The rows are grouped in 4 different ways at once. Each group adds its own fixed numbers to the row, and there is some noise. The rows also spread widely along 12 directions, which tell nothing about the answers.
In the rows, zero is written as 128.
Some rows, each with its group in each grouping after it:
[148 137 137 146 150 108 116 147 131 123 171 132 137 135 101 113 126 142
 133 119 147 156 129 149 105] -> Z896 kene Rol zinen
[116 158 105  86 107  85 101 108 106 139 121 123 118 124 157 117 136 143
 148 125 153 133 131 110 148] -> Z837 gam Zofe zinen
[100 139 135 131 124 110 108 140 148 108 137 135 107  92 105 185 124 140
 162 133 119 130 140 159 110] -> Z795 kene bev nalo
[ 92 145 110 126 154 142  83 120 186  92 105 150 109 119 150 171 144 157
 121 114 131 113 153 131 133] -> Z813 gam Zofe zazu
[138 110 119 133 128  96 130 114 131  89 116 125 112  98 162 152 102 139
 116 128 119 114 136 145 120] -> Z795 Tepog Budu nalo
[158 155 138 154 150 138 128 141 156 137 144 129 107 127 102 100 145 153
 112 112 140 149 143 109 108] -> Z896 Tepog Soko zazu
[ 89 125 151 153 153 166 141 163 146  87 136 136 129 155 145 121 122 120
 104 143 134 157 155 134 127] -> Z223 Tepog Budu nalo
[122 160 147 143 165 132 136 150 164 113 109 111  97 109 133 123 145 140
 102 103 138 132 145 107 120] -> Z283 kene febo zinen
[174 160 107 135 140  94 107 108 144 124 163 135  84 104 108  94 145 117
 124  94 150 150 125 116 130] -> Z813 Tepog bev zazu
[106 145 128 134 143 106 139 184 135 160 115 106 137 112 116 138 122 174
 130 128 111 129 124 114  79] -> Z837 gam febo zazu
[124 127 135 154 132 123 114 135 145 129 116 140 127 131 111 168 115 170
 140 166 102  90 150 146 122] -> Z283 Tepog Soko zinen
[ 96 129 103 168 156 137 126 144 146 121 114 133 138 137 187 123 124 128
 121 146 115 109 119 126 121] -> Z223 gam Rol nalo
[136 142 104 148 152 120  95 177 152 146 169 130 142 132 104 128 122 147
 126 160  91 126 104 159 100] -> Z896 gam bev zazu
[119 137 111 139 135 125 116 139 135 132 136 136 133 139 139 119 133 162
 111 127 129 130 129 117 116] -> Z283 Tepog Zofe zinen
[126 140 138 127 151 146 137 162 148 110 131 116 122 111 150 101 129 127
  90 121 120 143 111 128 111] -> Z896 kene bev zinen
[147 135 119 100 117 113 103 152 127 128 146 127 114 123 119 134 122 153
 119 167 101 121 121 143 129] -> Z896 kene bev zazu
[ 89 143 137 109 102 148 118 155 119 119 169 151 104 150 108 158 133 159
 116 156 131 162 158 117 129] -> Z283 gam Soko zinen
[112 129 140 129 109 134 126 107 123  96 160 157 113 106 141 139 119 122
 139 101 154 177 139 141 122] -> Z896 kene Soko zazu
[ 66 141  92 129 106 102 122 158 118 160 125 124 133 104 161 171 126 149
 156 159 108 122 114 115 107] -> Z813 Tepog Soko zazu
[119 135 124 138 155  96 105 199 140 150 122  98 148 158  90 145 121 179
 134 194  92  90 143 147 109] -> Z223 Tepog bev zinen
[137 148 124  95 152 101  67 114 148 100 138 127 158 112 141  94 130 131
 127  71 149 162 100 162 104] -> Z896 gam Zofe zinen
[166 123 128 154 151  68 128 125 117 110 143 108 109 141 131 121 103 133
 124 133 133 118 162 138 141] -> Z283 gam Soko zazu
[100 140 132 145  89 128 164 143 109 118 200 158  80  80 111 161 119 131
 122  96 147 204 129 103  85] -> Z283 kene febo zinen
[109 130 127 110 134 141 110 142 143  99 120 133 141 117 165 125 130 145
 101 126 114 141 105 137 115] -> Z795 kene febo zinen
[169 122 150 147 151 115 137 139 133 120 125 115 144 136 121  80 120 161
 101 113 135 142 130 129  97] -> Z795 Tepog Soko zinen
[126 144 113 120 106 127  94  99 141 114 152 168  93 113 113 156 143 152
 144 127 142 145 140 126 131] -> Z795 Tepog Rol zazu
[ 66 159 113 135 128 110 135 202 138 123 186 113  79 122 109 203 127 124
 131 190 114 144 164 131 129] -> Z896 kene Budu zinen
[ 93 147 133 122 133 125 113 139 153 106 109 125 110 108 140 175 122 143
 145 142 128 114 153 139 133] -> Z896 Tepog febo zinen
[142 140 117 131 122 133 100 107 128 137 130 154 145 135 141  98 139 151
 144 121 134 138 107 127 120] -> Z795 Tepog Budu nalo
[183 120 126 192 173  80 142 149 135 127 144 100 129 159 113  86 108 142
 121 143 132 118 153 139 123] -> Z795 Tepog Zofe zazu
[ 82 175 175 143 119 137 165 168 122 165 113 107 111 124 125 110 139 113
 169 144 154 154 145  93 132] -> Z813 kene Zofe zinen
[117 141 149 130  97 173 116  96 134 155  77 165 143 114 160 101 130 153
 161 122 125 130 109 106 119] -> Z223 gam Zofe zazu
[138 118 194 167 164  61 183 184 113 147  74  57 158 111 124 124  79 146
 169 134 130 100 153 147  93] -> Z896 kene Budu zinen

New rows, each followed by its group in each grouping:
[166 132 133 138 111  96 149 148 105 147 184 136 106 134  70 113 112 170
 122 124 142 172 150 114  96] -> Z837 gam Zofe zazu
[ 90 164 127 152 165 152 125 168 180 125 114 123 117 105 143 152 136 146
 119 121 120 126 132 119 100] -> Z896 gam febo zinen
[ 81 141 120 132  74 111 146 162 101 153 161 142  81 127 108 204 118 149
 164 211 109 126 164 110 144] -> Z813 kene Soko zazu
[ 92 127 140 135 120 125 135 130 121 106 124 130 123 133 158 141 125 128
 147 143 141 142 152 130 142] -> Z795 kene Soko zazu
[127 147 108 113 116 158 104 122 156 133 113 151 121  93 160 125 134 151
 114 130 102 126  94 119 111] -> Z896 Tepog febo zazu
[129 161 158 115 108 111 145 155 132 148 121 107  91  61 116 138 115 120
 150 135 111 146 115 122 104] -> Z896 kene febo zazu
[126 145 149 156 110 132 162 125 119 129 155 140 104  98 133 118 122 121
 141 103 153 171 131 111 109] -> Z896 kene Soko zinen
[167 149 160 179 124 119 113  83 138 162 118 160 132 133  83 111 125 156
 209 111 157 125 153 133 125] -> Z795 gam Zofe zazu
[139 146 133 126 137 135 103 124 136 124 127 137 132 139 136 105 134 128
 150 141 131 124 123 146 145] -> Z896 kene bev nalo
[107 110 118 193 162 128 154 133 134 121 105 128 165 150 191 124 113 150
 135 129 134  98 140 133 122] -> Z896 kene Soko zinen
[141 177 125  88 111  84  78 107 130 137 118 126  93 101 115 131 139 138
 161 123 141 131 131 118 137] -> Z223 gam febo zinen
[105 143  94 140 139 134 128 143 124 125 165 143 141 124 187  76 141 108
  98  95 142 184  79 106 111] -> Z813 kene febo zazu
[ 67 127 117 113 145  88 103 205 145 122 119  86 146 118 134 192  98 150
 141 189  83 101 136 171 106] -> Z896 Tepog Zofe zazu
[130 165 149 129 150 119  77 137 136 149 131 129 164 157 102  82 143 133
 170 123 141 154 118 150 116] -> Z223 gam Soko nalo
[123 128 111 151 102 109 150 135  91 164 132 127 136 121 173 104 111 129
 140 158 109 128 102 108 121] -> Z283 Tepog Soko zazu
[146 128  91 152 138 158 115 129 146 123 154 164 119 169 147 118 137 161
  96 168 116 115 141 119 150] -> Z896 Tepog Budu zazu
[ 93 136 118 164 149 111 134 149 139 137 111 119 142 135 152 134 120 142
 146 144 129 108 136 124 120] -> Z813 Tepog Zofe zinen
[108 137 121 149 164  80 101 168 135 123 142  98 166 141 139 130  99 112
 160 159 114 118 125 182 125] -> Z896 gam Zofe zinen
[103 148  71 114 125 129  68 134 147 115 171 156 118 146 134 167 143 155
 124 170 108 123 130 147 138] -> Z896 Tepog Soko nalo
[105 115  83 171 164 120 126 129 123 118 130 140 172 179 201  97 131 147
 114 123 151 118 130 117 137] -> Z813 Tepog Budu zinen
[179 136 188 104 120 114 128 129  99 112 144 112 125 153 107  53 106  94
 143 149 140 165 132 154 153] -> Z795 gam bev nalo
[153 141  83 128 147 119  90 118 163 115 139 142 109 124 136 129 141 172
  96 115 127 118 133 121 123] -> Z896 Tepog Zofe zazu
[120 129  93 180 143 116 142 159 144 115 178 137 101 128 130 167 116 141
 107 164 108 122 146 138 118] -> Z896 kene Soko zinen
[100 143 111 135 153  88  99 132 145 103 126 122 115 147 122 182 135 164
 163 132 161 103 191 140 146] -> Z896 Tepog bev zinen
[ 69 147  86 142 143 149 116 135 170 124  91 135 116  96 193 165 145 151
 131 120 123  98 128 106 122] -> Z896 Tepog bev zazu
[130 142 153 125 117 203  97 112 161 119 112 175 131 139 125 119 132 136
 146 166 104 114 125 155 147] -> Z896 Tepog bev nalo
[156 132 165 119 128 136 117 141 133 141 111 134 148 132 110 111 114 167
 133 145 119 124 124 141 108] -> Z896 gam Rol zinen
[108 152 101 183 153 156 115  82 172 121 109 177 125 113 152 132 156 154
 154  76 160 110 142 111 125] -> Z837 Tepog bev zinen
[109 147 149 116 157 132 116 136 171 101  63 109 115  83 163 133 140 145
 111  92 126 117 129 121 108] -> Z223 kene Budu nalo
[143 151 130 106  93 165 113 114 140 134 134 161  95  97 122 125 133 146
 129 138 114 137 112 121 122] -> Z896 Tepog bev nalo
[130 145 221 183 143 152 155 123 149 153  71 132 145 122  90 105 126 147
 208 106 166 132 164 129 107] -> Z795 Tepog Rol zazu
[154 125 121 138 130 103 139 139 119 128 138 123 112 154 123 114 115 160
 114 152 130 123 151 116 132] -> Z813 Tepog Zofe nalo
[136 137 144 153 154 174 163 131 162  87 137 142  85 117 154 104 133 127
  69 107 150 153 149 101 126] -> Z896 Tepog Rol zinen
[149 115 112 165 162  51 125 156 121  94 185 104 125 136 108 131  97 130
 112 128 135 148 154 161 104] -> Z223 Tepog Soko zinen
[101 149 115 115 148  95 104 169 138 134 119  93 154 115 148 112 136 148
 123 117 128 142 104 131  92] -> Z795 Tepog Zofe zinen
[100 163  98  96 140 147  86 133 154 111 149 144 120 123 150 117 162 150
 105  87 154 175 117 108 114] -> Z896 Tepog febo zazu
[126 161 136  92 134 134  90 153 153 116 145 129 117 113 116 105 137 116
 107 142 109 159 102 141 126] -> Z813 Tepog febo zazu
[110 143  69 175 129 106 101 118 121 145 194 173 142 134 142 127 136 112
 169 140 130 141  99 149 130] -> Z837 kene Rol zazu
[ 98 133 150 167 139 159 174 138 134 138  98 133 136 113 162  99 129 138
 136  89 156 148 134  90 100] -> Z813 Tepog bev zazu
[133 101 150 142 130  85 188 179  72 121 153  95 128 158 146 107  94 148
 100 139 144 156 154 112 114] -> Z283 kene Budu nalo
[126 150 125 121 132 100  99 122 141 123 144 131 131  77 134 120 131 128
 138  81 143 163  92 142  85] -> Z795 gam Rol zinen
[111 160 120 159 105 130 159 133 124 143 172 145  85  93 136 120 123 100
 133 121 142 174 119  95 114] -> Z813 gam Zofe zinen
[ 95 152 179 103 126 115 138 172 107 130 140 106 141 145  95 122 124 155
 157 109 179 190 161 117 103] -> Z896 Tepog febo zinen
[ 75 108  71 149 118  97 142 124  77 115 146 136 152 163 222 140 109 133
 150 148 158 120 140 120 158] -> Z896 kene bev zinen
[140 142 144 179 154 168 122 122 178 132 128 164 138 103 117 125 132 155
 130  94 128 132 116 135  83] -> Z896 gam Rol zinen
[140 152 139 168 137 114 124 135 146 163 105 127 134 116 120 134 126 151
 172 157 109  88 128 137 120] -> Z896 kene Soko zinen
[121 115 193 102 100 186 117 147 130 126 115 160 158 150  91 110 115 190
 122 131 123 173 137 133  91] -> Z223 gam Zofe zazu
[106 131 100 154 136 102 135 171  99 152 157 118 157 167 149 117 122 149
 146 161 138 129 128 125 125] -> Z896 kene bev zinen
[109 131 158 167 150 138 141 169 149 127 124 124 143 114 109 127 119 148
 135 120 122 141 132 142  84] -> Z223 kene bev zinen
[143 151 137 150 129 141 121  61 150 123  74 152 119  82 185  96 141 133
 144  72 151 123 113 105 125] -> Z795 gam Soko zinen
[142 150 124 156 187  53 119 154 138 112 155  91 127 129 117 110 125 116
 128  94 160 146 148 141 115] -> Z813 gam Budu zinen
[ 95 131 124 135  97 173 133 120 138 107 140 175 105 112 157 168 121 139
 130 152 118 136 131 126 133] -> Z896 kene febo zinen
[136 121 180 128 137 137 112 177 146 115 159 134 164 112  62 122 108 158
 123 109 110 177 108 175  54] -> Z795 gam bev zinen
[141 144  84 124 128  73  86 117 128 145 129 127 111 107 144 147 127 150
 145 143 114  96 116 128 132] -> Z283 gam Rol zazu
[136  99 108 138 127 112 121 117 101 132 113 144 194 144 194  88 111 156
 124 121 123 116  85 136 112] -> Z813 kene Budu zinen
[162 119 125 138 150  91 161 129 111 110 121  96 138 104 189  64 101 124
  90  79 151 152 106 115  99] -> Z896 Tepog febo zinen
[136 134  98 123 132  48  80 115 121 117 143 122 140 118 122 152 114 146
 169 127 134 120 125 165 121] -> Z795 Tepog febo zinen
[ 91 149  90 108 142  98  86 176 135 131 147 114 133 140 131 143 139 158
 121 148 120 144 126 125 110] -> Z223 Tepog febo zazu
[106 173 140  90 102 113  88 143 106 140 175 133 135 137 106 113 133 104
 174 157 146 177 122 148 142] -> Z896 Tepog Budu zinen
[100 115 145  97  86 194 130 149 110 115 162 181 134 164 132 123 124 167
  92 152 124 184 134 111 121] -> Z813 gam Budu zazu
[133 141 129 151 128 160  89 116 148 155 136 179 157 130 110 116 140 169
 150 116 121 137 102 135  97] -> Z283 gam Rol zazu
[161 127 130 119 101 178 128 137 109 142 156 165 129 161 128  75 136 162
  88 161 104 145 101 111 129] -> Z283 kene bev nalo
[128 149 134 143 140 124 108 146 144 145 133 131 144 120 121 107 130 140
 147 126 118 144 105 135 101] -> Z795 gam febo zazu
[152 166 126 171 167 109 115 119 156 132 121 117 107 140 128  88 139 120
 140 123 151 118 152 116 147] -> Z223 gam Zofe zinen
[ 75 128 152 162 147 147 139 162 133 133 101 125 169 152 154 142 120 151
 163 147 131 121 144 144 115] -> Z896 kene Soko nalo
[116 152 139 140 140 138 111 145 151 116 118 124 113 121 147 110 120  92
 135 170 102 127 123 146 148] -> Z223 Tepog febo zazu
[110 138 128 159 175 121  86 120 158 117 114 138 163 146 146 129 132 139
 172 107 153 119 141 159 128] -> Z896 gam Rol zazu
[152  97 115 158 112 106 146  93  89 121 137 152 163 120 190  82  88 116
 131 102 130 147  87 139 106] -> Z813 gam Soko nalo
[119 129  76 156 154 143 107 140 156  99 168 155 123 153 160 129 152 165
  70 136 119 133 126 123 123] -> Z795 kene Soko zinen
[103 149 154 120 164  92 149 194 138 124 103  69 103 129 120 129 128 142
 119 138 143 127 169 109 124] -> Z813 Tepog bev zazu
[ 69 121 118 189 142 140 151 142 124 139 112 149 176 143 177 140 108 148
 166 130 128 117 129 130 108] -> Z837 gam febo zinen
[ 86 163 134 161 125 106 131 155 113 168 141 120 144 130 133 128 123 104
 210 157 138 142 125 138 131] -> Z896 kene febo zazu
[144 119 119 136 147  96 157 141 135  89 120 103  81 100 169 131 101 112
  79 150 115 110 138 126 135] -> Z813 Tepog Rol nalo
[ 98 137 128 163 111 138 170 137 101 158 141 143 143 111 169  91 131 129
 141  97 149 177 100  89  92] -> Z813 kene Soko zazu
[163 140 123 150 145 111 136 154 139 150 123 113 117 124 120 118 119 164
 119 144 113 102 133 118 107] -> Z896 gam bev zinen
[ 72 128 118 154 118 126 122 137 124 150  86 129 157 125 181 136 112 136
 175 165 112 104 121 129 126] -> Z223 Tepog Zofe zazu
[ 96 129 183 105 142 139 161 201 123 102 129  87 137 125 130  94 115 124
  92 128 132 183 129 129  97] -> Z795 Tepog bev zinen
[104 132 114 150 130 129 132 140 116 118 158 144 129 151 164 118 123 104
 131 173 129 132 126 135 157] -> Z813 kene Rol zinen
[136 136 174 135 154 116 127 160 135 118 118 105 145 127 122  99 118 115
 140 138 123 142 123 158 119] -> Z795 kene Budu nalo
[163 156 115 177 132 143 131 106 164 128 134 161  68 102 121 130 139 136
 126 129 120 117 142 104 135] -> Z223 kene febo zazu
[117 148 142 143 119 168 139 109 135 129 113 151 103 131 162 100 135 131
 124 123 142 141 143  90 146] -> Z283 gam Zofe zazu
[ 93 114  77 200 148 145 119 124 122 142 143 168 189 184 196 105 134 148
 153 141 133 123 107 129 130] -> Z795 kene febo zazu
[ 87 169 131 115 134 119 119 147 114 133 133 110 122 172 149 109 150 128
 152 148 177 150 166 102 165] -> Z896 Tepog Soko zinen
[128 111 157 128 157 103 132 152 130 120  73  91 161 141 151 109 106 173
 119 124 126 106 146 133 111] -> Z283 Tepog Zofe zazu
[119 142 128 130 146 109 116 150 155 146  78 109 146  77 144 130 126 161
 135 106 108 100  98 127  82] -> Z813 Tepog bev zinen
[136 107 137 131 146 122 133 126 130  93 105 123 141 156 162 107 107 153
  97 134 137 116 151 131 138] -> Z813 Tepog Zofe zinen
[120 134  69 151 118  98 144 140 104 153 146 141 108 148 162 139 135 166
 121 172 127  97 136  93 144] -> Z837 kene Rol zinen
[114 119 130 115  94 156 117 117 102 136 155 167 168 128 140  99 122 158
 148  92 153 186 100 126  89] -> Z896 Tepog bev zazu
[145 149  91 159 117 115 121 111 146 148 139 154  77 119 119 167 136 174
 147 150 129  98 160 102 142] -> Z896 kene Zofe zazu
[140 118 145 107  99 114 115 138 105 130 148 146 150 123 109 123 103 152
 133 142 116 153 108 147 103] -> Z813 Tepog Budu zinen
